The rows of a group lie close to one hidden flat surface of 12 dimensions, which passes through zero. Surfaces can cross.
In the rows, zero is written as 128.
Some rows, each with its group after it:
[120 117 128 163  94 126 158 144 112 114 123 154 108 124 110 145 142  92
 143]
(4)
[146 120  95 130 110 108 138 142  89 112  79  76 120 118 106 107 128 104
 157]
(1)
[113  75 153 118 173 191 191 190 189 110  72 158 103  99 138 152 133 134
  29]
(4)
[164  85 144  58 122 180 135  95 148 118 205  63  81 147 199 114 128 185
 124]
(0)
[110 165 106 125 111 129 108 103 166 139 123 155 130 148 111 116 124 122
 134]
(3)
[169 148 117 149  98 135 118 106 132 130 108 108 139 130 123 111 123 156
 154]
(3)
[141 135 101 113 119  90 152 182 110  86 122  83  89  97  96  62 118  74
 105]
(0)
[177 139 117 107 126 146 130 126 116 121 107  86 149  94 139 146 150 109
 167]
(1)
[146 136  94 191 115 127 103 130 130 199 129  94 137 143  99 174 188 116
  75]
(1)
[146 131 114 142  64 173 120 122 147 120 107 129 114 132 126 133 136 159
 121]
(1)
[211 149 195 129 160 106 140 124 143 112 192  92 115 110 138 127 113 144
 127]
(1)
[141 130 116  88 116 174  87 110 141 136 132 111 141 118 157 126 135 154
 121]
(4)
[ 63 116 106 108 118 131  77  97  97 145 144 154 124 107 132 135 184 104
 107]
(0)
[142 123 120 137 156 123 124 155 119 183 139 137 149 127 148 144 112 125
 133]
(0)
[139 115 161  93 166 127 140 189 108  54 137 109 128 111  98  87 111 120
  78]
(3)
[138 163 117 141 117 125  76 137 153  90 182  67  93 108 161  98 170 125
  98]
(4)
[ 76 108 131 112 137 103 183  97 142 141 128 128  79 160  85 139 120 100
 110]
(0)
[126 103 130 112  71 163 145  77 122 125 137 128 122 161 129 183 153 130
 175]
(4)
[197 141 108 113 106 184 132 153 185 138 115 190 130 141 137 103  59 133
 175]
(2)
[161  93 102 120  64 178 110 110 116  98 113 138 103 143 109 109 164 132
 136]
(4)
[162 149 144  56 198 121 134 202 127 114 105  56 161  79 138  82  67 152
  65]
(3)
[162 118 110 189 119 143 148 158 149 176  92 161 149 125 120 143 130 135
 115]
(4)
[ 62 125 100  77 126 140 122 170 149 133 172 129 122 172 105 105 101 123
  56]
(1)
[142 128 151 165 140 122 164 124 143 115  87 120 112 146 131 136 104 161
 134]
(3)
[123  97 109  96 112 144 149  99 115 140 115 104 116 149 124 131 129 129
 149]
(4)
[150 126 167 121  85 166 197 149 157 112 137 167 142 126 121 159  90 124
 142]
(2)
[ 76 139 146 163 108  84 126  97 100 192 178 157 183 148 105 165 142 158
  97]
(0)
[ 66 102  93 131  73 139 107  66 103 141 150 115  95 152 144 171 194 102
 157]
(4)
[163 117 155 132 130 118 131  83 118 101 140 192 126 182  46  87 109 154
 116]
(0)
[139 146 159 103 160 112 131  98 121 170  86  95  87  92 181 124  68 166
 153]
(1)
[121 112 129 122 182 112 149 157 127 164 127 169 143 134 132 116  95 126
 118]
(3)
[169  98 108 136 139 106 138 142  94 135 146  74  82 134 141  97 127 127
 135]
(2)
[110 115 114 123 132 159 117 105 153 126  94 102 126 138 127 147 163 155
  91]
(4)
[ 71 124 118 127 156  89 189 102 115 176  84  66 168 157  95 208 143 106
 132]
(2)
[138 155  94  94 124 125  92 169 127 115 126 142 172  99 146  57  87 129
 143]
(1)
[122 149 141 109 144 121 110 130 136 187 216 154 156 123 161 148 109 132
 124]
(3)
[124  96 130  88 129  65 182 111  60 128 199  30 155 164 107 147 143  97
 174]
(2)
[143 170 154  44 132 129 178 124 154 116 150  91 179 133 100 146  83 110
 155]
(3)
[ 85 134  87 155  91 129 114 106 128  65  73  49 142 143  96 139 207 116
 120]
(4)
[120 109 139  82 149 136 145 126 140 113 175 141 147 152  99 120 133 121
 111]
(2)
[129  90  82 168 147 149 136 158 144 237  82 152  97 113 149 140 132 144
  73]
(2)
[107 119  92 120 118 146 157 107 160 145 109 108 137 157 133 157 140 120
 155]
(2)
[136 140 110 105 132 120 102 126 112 149 149 114 161 118 107 128 145 111
 124]
(3)
[133 139  92 108  87 123 178 169 133 107 128  87 180 131 112 113 114 102
 175]
(3)
[226  82 184 112 166 147 164 123 126 109 190 170 130 151 120 140 123 119
 164]
(1)
[110 150 147 113  92 153 135 154 158 113 182 165 131 104 169 131 110 124
 137]
(0)
[107 137 133 116 121 119 200 106 151 170 104  56 159 128 147 187 117 146
 146]
(2)
[117 120 133 125 175 126 146 132 148 146 134 175 174 163 129 159 115 116
 153]
(0)
[190 120 135 116  75 144 135 104 108  83 112  79 113 126 117  98 124 154
 154]
(0)
[ 95 127 108  87 155 108 127  89 140 165 138 117 127 128 140 111 134 127
 129]
(0)
[101 120 100 109 140 128 114 101 127 164 134 135 163 157 118 147 154 120
 139]
(3)
[114 105 112 130 130 137  95  82 105 149 120 132 116 162  96 142 157 143
 101]
(2)
[ 92 140 116  75 176 117  88 108 110 165  93 159  80  62 141 112 120  82
 119]
(0)
[115 120 154 136 143 102 167 134 143  64 201 122 150 180 137 128 128 136
 159]
(2)
[145 157 187 192 175  61 117 109 105 163 156 112  76  80 147 159 154 120
 102]
(1)
[123 139 136 128 123 130 158 120 161 115 114 117 111 145 127 132 107 136
 130]
(3)
[ 90 106 104 116 128 146  99 149 138 140 157 128 135 123 176 103 149 155
  93]
(3)
[115 126 132 117 100 143 117 117 156 107 193 164 119 144 157 106 133 148
 141]
(4)
[116 140 115 133 112 115 132 138 138 128 152 156 134 127 113  91 119 123
 123]
(0)
[114 155 134 149  98 121 133 195 122 134 170 185 145  93 128 128 103  94
 115]
(1)
[ 66 135 107 116 142 122 110 154 141 126 119 147 145 142 111 111 121 130
  79]
(1)
[130 105 122 153  99 120 136 138 124 135 185 152 101 163 118 113 137 128
 113]
(1)
[139 130 107 122 108 154 118  70 133 198 109  97 177 153 137 195 149 159
 164]
(4)
[175 122 152  82 130 151 170 111 138 177 145 137 139 144 128 153  71 145
 152]
(2)
[135  93 127  51 167 138 116  74 103 118 117  56  60 162  98 127 147 112
 109]
(2)

New rows, each followed by its group:
[162 126  75 130  93 123 117 125  97 140 122 160  81 147  62  96 129  58
 159]
(3)
[120 113 174 179 104 115 190 154 152  57 159 111 135 141 136 128 136 160
 118]
(2)
[121 162 126 196  69  81 110 141 103 110 123 135  95  95 145  67 105 144
 143]
(1)
[ 85 140  88  93 135 111  87 126 100 104 142  75 154 130 120 120 168 101
 126]
(4)
[144 108 150 161  91 132 121 136  96 115 160 156 119 118 119 107 134 144
 109]
(2)
[140  96 137 186  71 157 127 156 103  54 136 188 119 179  53 144 160  93
 119]
(0)
[115 137 109 155 107 115 147 145 137 130 103 114 135 148 110 119 107 149
 121]
(1)
[147 116 124 170 121 123 126 107 144 107 204 139 148 172 115 112 177 144
 136]
(1)
[ 75  86 126  88 157 138 183 144 144  87 103 146 144 156 106 126 125 110
 122]
(3)
[103 110 115 174 102  58 183 106  85 160 164 119  93 181 117 144 118  93
 196]
(4)
[184 147 164 143 165 122  93  99 156 131 192 122 106 135 143  99 131 171
  97]
(1)
[152 174 161 174 162  75 121 112 144 113 122 125 151 158 111 104  96 168
 135]
(4)
[183 107 168 145  74 184 128 148 108 117 181 226 122  82 132 165 154  91
 157]
(1)
[141 138 190  97 170  89 139  68  97 141 118 142 140 121  94 120  91 159
 123]
(0)
[135 133 136 144 104 137 112 100 124 121 108 127 136 139  98 123 141 165
 108]
(2)
[170  94  88 113 134 182 185 188 183 129  79  74 158 125 128 119 132 155
  96]
(4)
[129  78 111 166 124 118 159 166 129 115 174 127 121 161 131 108 153 134
 110]
(2)
[117 167 144 119 204  82 131 119 125 139 102 126 218 143  62 153 124 113
 118]
(3)
[139 125  69  87 141 134  98 126 120 182 120 132 139 100 170 105 130 108
 171]
(0)
[132 121 146 162 142  90 160 190  93 180 126 135 125  68 141 136 109 112
  95]
(2)
[165 113 110 101 121 121 155 159 109 167 147 127 125 137 135 101  79 127
 156]
(1)
[121 122 125 154 117 122 146 157 126 140 142 157 149 138 108 134 121 117
 122]
(1)
[123 139 161  60 124 140 123  91 136 129 172  85 105  94 177 137 118 141
 141]
(2)
[ 58 166 158 104 145 122 144 173 141 179 123 162 168  11 171 174 121  92
  81]
(2)
[ 96 125 130  85 154 143 125 113 150 123 105 154 139 134 138  90  99 171
 107]
(4)
[141 121  99 121 127 161 106 141 152 153 136 144 141 171 108 105 112 160
  89]
(1)
[152  96  89  94 140 156 111 117 116 140  92 141 158 134 122 123 142 122
 159]
(1)
[185  73 161 114 121 183 155 124 141 119 169 139  96 182 146 162 114 154
 144]
(0)
[ 99  79  55 127 111 192 139 147 189 100 118 170  71 172 146 127 164  81
 144]
(2)
[110 117 167 128 132 127 162 120 129 128 131 122  77 126 171 179 112 127
 149]
(2)
[114 134  98 120 140 111  93 107 126 172 140 138 153 140 151  96 114 157
 150]
(4)
[171 151 158 109 181 112 141 130 128 139 145 122 202  85 156 169 142 100
 181]
(1)
[118 136 144 147 112 157 141 128 159  80  78  97 125 150  81 165 155 132
  81]
(1)
[108 121  89 108 103 153  92 138 104 144  69 177 122  99 139  98 111 128
 142]
(1)
[148 118 164 143 160 156 157 146 164 114 119  99 118 154 155 182 106 154
 118]
(0)
[ 72 181 176 132 170  84 124 130 153  99 155  96 129  99 140 145 133 121
  82]
(1)
[109 115 148 116 153 130 182 111 149  97  98 158 123 172  81 158 114  93
 161]
(0)
[108 108  83 126 123 131 153 199 127 162 159 155 147 123 154 163 136  54
 170]
(0)
[134 147 155 115 147 136 132 130 147 146 114 118 118  95 171 147  97 136
 136]
(0)
[140 104  98 125  84 130 101  89 105 145 203 123 109 175 133 119 162 118
 166]
(4)
[132 178 145 160  91 112 139 151 151 111 188  95 111  85 189 139 129 109
 152]
(4)
[148 138 151 129 145 128  93 111 137  97 146 141 117 111 130  98 142 146
 111]
(1)
[101  86 128  62 135 171 133 154 127  55 149 150 115 165  78 116 139  87
  92]
(1)
[158 141 108 145 173 149  61 162 143 161 140 164 194 123 176 125 127 157
 137]
(0)
[ 76 110 107  90 133 144 174 134 111 183  41 134 135 117 142 179  88 109
 165]
(1)
[124 146 130 116 162 113 135 130 134 139  99 135 180 115 147 134 114 131
 157]
(1)
[122 138 145  98 131 110 128  72 113 119 125 145 155 115 108 114 123 142
 161]
(0)
[123 126  89 111 120 139 144 137 151 160 110 159 166 135 142 106  94 141
 165]
(3)
[ 87  96 157 121 175 145 139 113 120  84  20 176 105 137  85 147 119 124
 106]
(1)
[192 124 145 141 118 146 124 126 134 129 154 143 126 126 123 128 133 139
 130]
(1)
[169 120 169  83 155 146 124 149  99  78 107  69 167  73 144 119 121 160
  99]
(3)
[145 150 154 114 114 137  90 119 116 177 147 131  91  61 178 124  94 156
  99]
(0)
[167 137  89 142 129 126 101 129 116 162 111 145 210 145  61  82 134 157
  86]
(2)
[132 116 174  93 182 128 139 109 121  94 141 128 149 109 128 182 179  78
 154]
(1)
[160  99 151 116 139  84 223 129 103 162 172  68 177 165  99 154 100 140
 153]
(2)
[121 125 145 132 118 140 165 123 125 124  67 156 151 118 143 153  98 137
 186]
(1)
[128 143 174 134 111 134 138  94 143 138 139 115 114 119 183 159  98 178
 150]
(2)
[156 116 120 139 142 145  99 110 145 151 121 116 108 155 135 123 125 167
 108]
(0)
[129 146  86 151  81 127 109 134 118 134  89  81 116 117 116 107 143 133
 115]
(1)
[135  86 122  44 162 192 107 139 119 107  98 152 137 119 102 148 146  87
 111]
(1)
[136 170 109 187  82 148 121 133 177 123  71  83 139 134 150 150 128 170
 132]
(0)
[127 166 115  92 137  93  87 141 118  66 188  73 172  93 147  50 153 128
 131]
(2)
[147 148 117 123 140  95 152 159 130 122 168  92 192 147 123 121 113 124
 155]
(4)
[159 125 157 133 114 172 104 159 149 102 182 197 104 132 138 108 111 137
 107]
(0)
[145 176 122 166  69 108  95 149 108 133 120 151  98  75 101  60 103 140
  81]
(0)
[135 108 167 139 158  98 161 165 109 141 178 110  87 147 110 126 100 140
  56]
(0)
[132 166  70 130  58 146 116 143 152 157 111  73 152 132 141 109 111 160
 128]
(1)
[ 89 170 142 121 101 141 115 154 141  52  91 135 149  85 125 119 124 115
 119]
(1)
[ 69  86  92 191 165  70 102 130  92  85 162 127  84 207 135 124 183  91
 171]
(2)
